Each new row is followed by what is left after taking away its nearest point in the smallest flat space through zero that holds the last named rows.

Q_800, 4 rows:
-0.64, -1.08, +2.44, -0.83, -1.47, -0.52, +0.83, -1.97, +0.57, -0.17, -2.32, +2.20, -0.84, +2.18, -4.31, -0.65, +0.02
+0.35, -0.64, +2.46, +1.17, -1.21, +0.34, -2.89, -1.25, +3.03, -1.24, -3.21, +2.82, +0.49, +1.33, -3.28, +0.45, -1.92
+0.47, +2.90, +2.24, -4.40, -0.29, +1.65, +2.82, -0.97, +0.65, -0.46, -1.72, +3.51, +0.60, +2.69, -1.58, +3.56, -0.36
-2.97, +1.26, +3.65, -1.81, -0.01, +0.10, +0.34, -3.65, +1.66, +3.05, -3.16, +1.52, -1.47, +1.70, -3.51, +5.29, -1.31
New rows:
+0.46, -2.29, +0.93, +0.25, +1.41, -0.75, -1.39, -1.54, -1.94, +0.02, -2.12, -0.75, +0.67, -0.86, +0.73, -2.78, -1.54 : +0.63, -0.90, +1.06, -1.25, +1.78, -0.06, -0.38, -1.44, -2.02, +0.13, -2.02, -0.23, +0.99, -0.50, +1.38, -1.18, -1.58
+0.35, +0.05, -1.82, -2.32, -0.49, -0.37, -1.56, +2.40, -1.53, +2.86, -1.28, -1.37, +2.81, +2.64, -3.66, -0.66, +3.59 : +0.44, +0.49, -2.01, -1.61, -0.07, -0.03, -2.92, +2.67, -0.74, +2.94, -1.34, -1.60, +3.22, +2.01, -2.73, +0.33, +2.85
+0.05, +1.29, -0.01, +0.25, +0.77, +0.77, +0.25, -1.17, +1.17, -0.42, +1.28, -3.23, +1.99, -0.63, -1.00, -0.30, +2.41 : +0.21, +1.28, +0.47, +0.14, +0.50, +0.89, +0.07, -1.37, +1.60, -0.75, +0.72, -2.54, +2.11, -0.21, -1.66, -0.25, +2.18
+0.80, -0.60, -0.72, -0.73, -0.16, +1.66, +0.05, +0.87, -1.28, +0.16, +0.12, +3.26, -0.97, +1.72, -0.22, -0.68, +1.08 : -0.07, -0.76, -0.89, +0.33, +0.33, +1.38, -1.08, +0.56, -0.99, +1.26, +0.21, +2.13, -1.33, +0.83, +0.34, +0.16, +0.68
+0.48, +2.60, -3.08, +0.46, +0.90, +2.88, +1.70, -1.17, +0.47, +0.15, -1.15, +0.39, +1.25, -0.31, -1.20, -0.72, +0.16 : -0.13, +1.83, -2.99, +1.33, +0.83, +2.35, +1.13, -1.59, +0.50, +0.69, -1.29, -0.20, +0.77, -0.61, -1.67, -1.13, +0.14

Q_682, 4 rows:
-1.11, +0.93, +0.04, -0.52, +3.03, -0.82, +3.25, +0.27, -2.06, -1.42, -4.52, -1.80, -0.12, +1.50, +0.24, -2.76, +2.49
+0.99, +1.05, -1.40, -4.23, +5.50, -0.42, -0.15, +2.33, +0.36, +0.07, -0.53, +0.91, -0.33, +2.73, -1.37, +0.33, -3.14
-1.05, -0.61, +0.98, -2.77, +3.54, +0.05, +1.19, -1.74, -5.24, -1.38, -0.19, -3.01, +1.21, +0.87, -3.95, -0.01, -3.06
+2.12, -1.11, +0.87, -1.68, +2.16, -4.53, -0.53, +0.75, -1.85, -0.02, -0.12, -0.02, -1.44, +1.90, -0.04, -0.02, +1.02
New rows:
-0.51, +1.22, +2.28, -1.53, -2.51, -1.08, +1.08, +0.16, -2.08, +1.03, -1.07, +0.99, -0.41, +1.76, -0.21, +2.40, +2.50 : -0.93, +1.83, +1.59, -1.95, -2.12, +0.51, +0.98, +0.48, -1.13, +1.17, -0.83, +1.39, +0.03, +1.66, -0.54, +2.70, +1.16
-2.31, -2.25, -2.43, +0.72, -1.75, -0.41, +1.76, +2.19, -2.09, -1.87, +1.60, +0.12, -1.87, +2.23, -1.36, -1.35, +1.36 : -2.20, -2.00, -2.87, +0.43, -1.70, +0.25, +1.27, +2.58, -1.16, -1.57, +2.18, +0.73, -1.79, +2.20, -1.40, -0.89, +0.48
-2.04, -2.31, +0.31, -1.75, +1.74, +0.20, -2.17, +1.90, -1.02, -1.15, -0.82, +1.56, +0.14, +1.06, +0.36, -2.55, -1.43 : -2.25, -2.60, +0.63, -0.42, -0.12, +0.46, -2.36, +1.30, -0.75, -1.03, -0.40, +1.53, +0.22, +0.15, +0.87, -2.48, -0.63
+1.90, +1.67, +1.96, +1.20, +2.42, +0.91, -0.85, +2.20, +0.21, -1.83, +1.10, +2.33, -0.78, -1.54, +1.79, -1.55, +2.33 : +1.33, +1.31, +2.37, +0.98, +2.31, +1.65, -0.86, +1.16, -1.18, -2.11, +1.83, +1.43, -0.11, -2.01, +0.49, -1.15, +1.07

Q_972, 4 rows:
+0.59, -2.57, +2.69, -0.16, -2.83, +0.94, -1.56, +3.27, -2.94, -1.50, -1.43, -0.15, -1.79, -0.81, +0.61, -2.66, +0.18
-0.31, -0.97, +0.06, +0.19, -0.17, -2.52, -0.38, -0.63, +0.29, -1.38, +0.14, +0.69, +0.71, +2.69, -0.67, +2.13, -1.56
+2.40, -0.11, +2.45, -1.41, +0.85, +0.03, +0.00, +1.66, -1.09, +1.34, +2.30, -0.73, -0.07, +0.46, +0.11, -0.31, +2.76
-1.87, -1.88, +0.68, -0.21, +0.12, -1.10, +2.79, +1.91, +1.92, +3.10, +1.37, +1.11, +3.18, +0.66, +1.11, -0.74, -2.52
New rows:
+1.57, -0.23, +0.20, -2.32, +1.31, -0.02, -1.39, -1.55, -0.10, +0.85, +2.62, -0.12, +2.20, +0.47, -0.23, -0.79, +0.08 : +0.59, -0.66, -0.41, -1.64, +0.16, +0.48, -1.87, -1.59, -0.39, -0.22, +1.00, +0.11, +1.58, -0.25, -0.11, -1.48, -1.05
+0.81, -0.47, +2.09, +1.21, +0.40, +1.08, +0.01, +0.86, +2.50, -2.41, +0.42, +0.61, +2.64, -1.45, -0.88, +0.76, -2.63 : +1.63, +0.25, +2.16, +0.99, +0.75, +1.65, -0.41, +0.60, +2.07, -2.51, +0.61, +0.15, +1.97, -1.88, -1.04, +0.72, -1.38
-1.95, -1.77, +1.42, -1.49, -0.02, +2.27, -2.44, -0.47, +1.25, -1.61, +1.40, -2.01, -2.45, -2.04, -0.52, -0.83, +1.54 : -2.65, -2.10, +1.11, -1.44, +0.47, +0.96, -1.58, -0.81, +2.38, -1.03, +2.05, -1.46, -1.07, -0.81, -0.58, +0.20, +0.33
-1.83, -2.38, +2.22, +2.43, -2.00, -1.37, -2.20, +2.19, -0.59, -0.86, +0.02, +1.36, -2.52, +0.02, -2.22, -2.23, -2.31 : -1.04, +0.25, +0.89, +2.01, +0.53, -0.83, -1.24, +0.26, +0.88, +0.91, +1.67, +0.76, -1.94, -0.46, -2.52, -1.11, -0.44
+2.03, -1.21, -0.69, -0.12, +0.96, +0.33, +2.55, +0.52, +2.65, +0.76, -0.22, +1.55, -0.67, -2.42, +1.63, -1.53, +2.44 : +1.97, -1.87, -0.69, +0.20, +0.32, -1.07, +1.54, -0.02, +2.20, -1.15, -0.86, +1.88, -1.03, -0.86, +1.03, -0.26, +1.54
+2.05, -0.89, -2.07, -0.69, -1.72, -0.70, -2.02, +0.00, +2.63, +0.85, +2.27, +2.67, +1.41, -0.29, +0.14, +2.02, -0.55 : +2.22, -0.87, -1.89, -0.62, -2.32, +0.40, -2.50, +0.47, +1.87, +0.53, +1.57, +2.38, +0.50, -1.42, +0.34, +0.93, -0.03

Q_337 (4 x 17):
+3.27, +0.86, +1.56, -2.70, -0.66, -1.02, +2.98, +1.29, +1.28, -0.94, +1.70, -2.84, +3.12, +2.71, +0.51, +1.39, +1.29
+2.77, -0.14, +1.66, +0.74, -2.46, -0.37, -0.34, +0.28, -0.56, +1.78, +0.37, +1.58, +0.95, +4.02, +0.31, -0.72, -0.94
+2.40, -2.36, -0.73, -0.70, -0.86, +0.19, +0.18, +0.27, +1.28, -3.27, +0.73, -3.43, -1.19, +0.64, +0.76, +0.18, -0.81
-0.21, +1.00, +1.70, -0.33, +0.83, -1.01, +1.44, -0.27, -1.77, -1.18, -3.27, -1.03, +1.27, +0.98, -3.35, +1.46, +0.45
New rows:
-0.14, -1.95, -1.51, +1.24, -1.30, +0.64, +2.20, +0.73, -3.86, +0.15, +0.63, -0.03, +0.26, +1.67, -2.33, +0.78, +1.73 : -0.60, -1.98, -2.30, +0.98, -1.02, +0.98, +2.03, +0.87, -3.07, +0.37, +1.84, +0.01, -0.01, +0.58, -1.20, +0.54, +1.99
+1.19, +0.49, +2.02, +0.10, -1.31, -0.26, +1.43, +1.30, -0.18, +0.96, -0.57, -0.89, -2.13, -0.33, +0.07, -0.97, +0.56 : +0.50, +0.60, +1.67, +0.12, -0.89, -0.13, +1.31, +1.22, -0.11, +1.01, -0.53, -0.76, -2.35, -1.15, +0.15, -0.99, +0.71
+0.62, -1.52, -1.27, +0.45, -0.31, -0.23, +2.39, -2.61, -0.43, -0.73, +0.88, -1.24, +1.53, -0.06, -0.53, -0.36, +0.16 : +0.04, -1.24, -1.29, +0.96, -0.33, -0.11, +1.90, -2.76, -0.73, +0.23, +0.83, -0.07, +1.40, -0.23, -0.46, -0.71, +0.07
-0.39, -2.32, -0.14, +0.70, -2.55, +1.08, +0.09, -0.53, -0.92, +1.02, -3.47, +0.99, +0.88, -3.11, -0.69, +3.86, -3.86 : +0.38, -1.74, -0.15, -0.47, -2.67, +1.00, +1.00, +0.13, +0.25, +1.53, -1.47, +0.55, +2.05, -2.90, +0.75, +4.01, -3.07
+0.79, -1.93, +3.86, -1.11, -2.58, -1.44, -1.72, +0.14, -0.76, -1.12, +1.45, +0.10, -0.76, +0.10, +0.06, -0.20, +0.02 : -0.80, -1.08, +3.51, -1.39, -1.42, -1.40, -1.45, +0.06, -0.78, -0.80, +1.33, +0.39, -0.54, -1.50, -0.14, +0.09, +0.74
-0.76, +0.24, +0.21, +0.88, +0.06, +0.36, -0.14, +1.50, +0.24, +0.93, -1.12, +1.11, -0.34, -0.25, +2.67, -3.86, -0.57 : -0.37, +0.37, +0.67, +0.13, +0.48, -0.06, +0.89, +1.61, +0.12, -0.39, -1.91, -0.45, +0.25, -0.01, +1.68, -3.01, -0.20

Q_555:
-0.88, +2.45, +0.66, -1.60, -3.08, -3.12, +1.01, +0.28, +0.53, +1.52, +1.89, +0.12, -0.88, -0.55, +1.83, -1.62, -0.47
+2.51, -1.33, -3.76, -3.02, -3.77, -0.64, +1.42, -2.61, -0.14, +1.95, +0.57, -3.13, +1.75, +0.26, +2.45, -1.17, -3.65
-0.84, +0.97, -0.71, +0.11, -1.11, -1.80, -1.95, -1.86, +3.39, +3.31, +1.67, -0.32, -4.38, +0.21, -0.57, -0.47, -3.06
+0.01, +0.62, -0.05, -0.64, -1.29, -4.69, -1.86, +2.31, +0.90, -0.68, +1.95, +0.59, -0.01, +1.45, -0.14, -0.40, -1.70
New rows:
-3.61, -1.42, -1.86, +0.07, +0.64, +3.54, +1.93, -1.14, -1.53, -0.95, +0.08, -0.06, +2.14, -0.87, -0.02, -2.03, -1.43 : -4.22, -0.65, -1.31, +0.26, +0.41, +1.10, +0.55, +0.07, -0.51, -0.99, +1.22, +0.71, +1.07, -0.25, -0.54, -2.15, -2.09
-2.46, +1.16, -1.47, -0.77, +1.60, -1.48, +1.37, -2.03, +1.15, +0.21, +0.60, -2.50, +1.47, +0.13, +2.50, -0.52, -0.02 : -2.63, +0.79, -1.07, +0.08, +2.87, -1.33, +0.48, -1.31, +1.24, -0.61, +0.33, -1.93, +1.36, +0.51, +1.53, +0.07, +0.35
+0.09, -0.15, +0.24, +1.61, -0.56, -0.99, +1.84, +1.37, +0.47, -1.98, +2.01, +0.11, -1.24, +1.68, -1.95, +0.82, -0.42 : +0.30, -0.25, -0.14, +1.26, -0.94, +0.29, +2.84, +0.21, +0.18, -1.29, +1.59, -0.50, -1.11, +1.11, -1.36, +0.62, -0.31
+2.42, -0.98, -2.18, +2.72, +0.50, +0.37, -0.94, +0.24, +1.90, -2.07, +1.29, -0.68, +0.02, -0.37, +1.49, +3.59, -0.80 : +1.47, +0.65, -0.99, +2.30, -0.47, +0.15, +0.43, +0.26, +1.59, -1.45, +1.65, -0.25, -0.39, -1.35, +2.50, +2.83, +0.44
-0.14, +0.98, +2.19, -0.15, +1.17, -1.36, +0.21, +1.52, -0.32, -1.49, -1.77, +0.29, +0.78, -0.50, +0.78, -1.53, -0.50 : +0.23, +0.38, +1.23, -0.16, +1.13, -0.45, +0.01, +0.09, +0.33, -0.45, -1.97, -0.45, +0.03, -0.54, +0.65, -1.43, -1.56

Q_11 (4 x 17):
+0.76, +1.51, -1.09, +1.67, -0.65, +1.93, -1.74, -0.62, -0.65, +3.76, +0.48, -0.35, -3.03, +0.00, +2.31, -1.16, +1.67
+0.22, -1.45, +1.36, -0.03, +0.08, +0.97, -1.84, +0.53, +1.18, +0.28, -0.83, -2.16, +3.35, -0.05, +2.86, -1.02, +1.02
+2.72, +1.29, -1.12, +0.64, -0.93, +3.27, +2.32, -2.78, +2.45, -1.38, +0.42, +0.94, +0.12, -0.58, +1.07, -2.21, +0.00
-0.99, +0.63, +0.15, -0.96, +3.12, -0.64, -1.06, -1.13, +0.37, -3.72, -1.46, +0.10, +0.45, +2.39, -0.86, -0.08, +0.60
New rows:
+0.73, +0.48, -0.55, -2.46, +0.11, -1.18, -0.58, +2.64, +0.30, +0.31, +0.42, -0.83, -0.15, +1.72, -1.31, -0.53, -0.24 : +1.47, +0.77, -0.82, -2.16, -0.30, -0.22, -0.19, +2.04, +0.87, +0.43, +0.58, -0.75, -0.17, +1.47, -0.73, -1.17, -0.11
+0.56, -1.27, -0.46, +1.12, -0.31, -0.66, -0.32, -1.04, +1.08, +1.30, +2.43, -0.45, +0.24, +0.27, -0.45, +1.02, -0.38 : +0.37, -1.06, -0.46, +0.95, +0.44, -0.69, -0.65, -1.37, +1.19, +0.50, +2.07, -0.46, +0.29, +0.86, -0.52, +0.92, -0.15
-1.23, +1.93, +1.87, -0.67, +3.36, -3.86, -0.96, -1.55, -0.21, -3.02, -1.77, -0.70, +0.08, +0.46, -0.87, -0.18, +0.07 : +0.33, +1.67, +1.52, +0.41, +0.43, -2.34, +0.23, -1.23, +0.11, +0.11, -0.46, -0.76, -0.19, -1.73, +0.50, -0.79, -0.25
-1.42, +3.86, +2.46, +3.86, +0.28, +0.79, +0.81, +1.77, -3.86, +0.13, +1.14, +1.08, +1.10, -0.52, -1.41, -3.36, -0.34 : -1.38, +3.46, +2.84, +3.60, +0.53, +0.87, +0.75, +1.73, -3.35, -0.66, +0.84, +0.75, +2.26, -0.42, -1.14, -3.54, -0.33
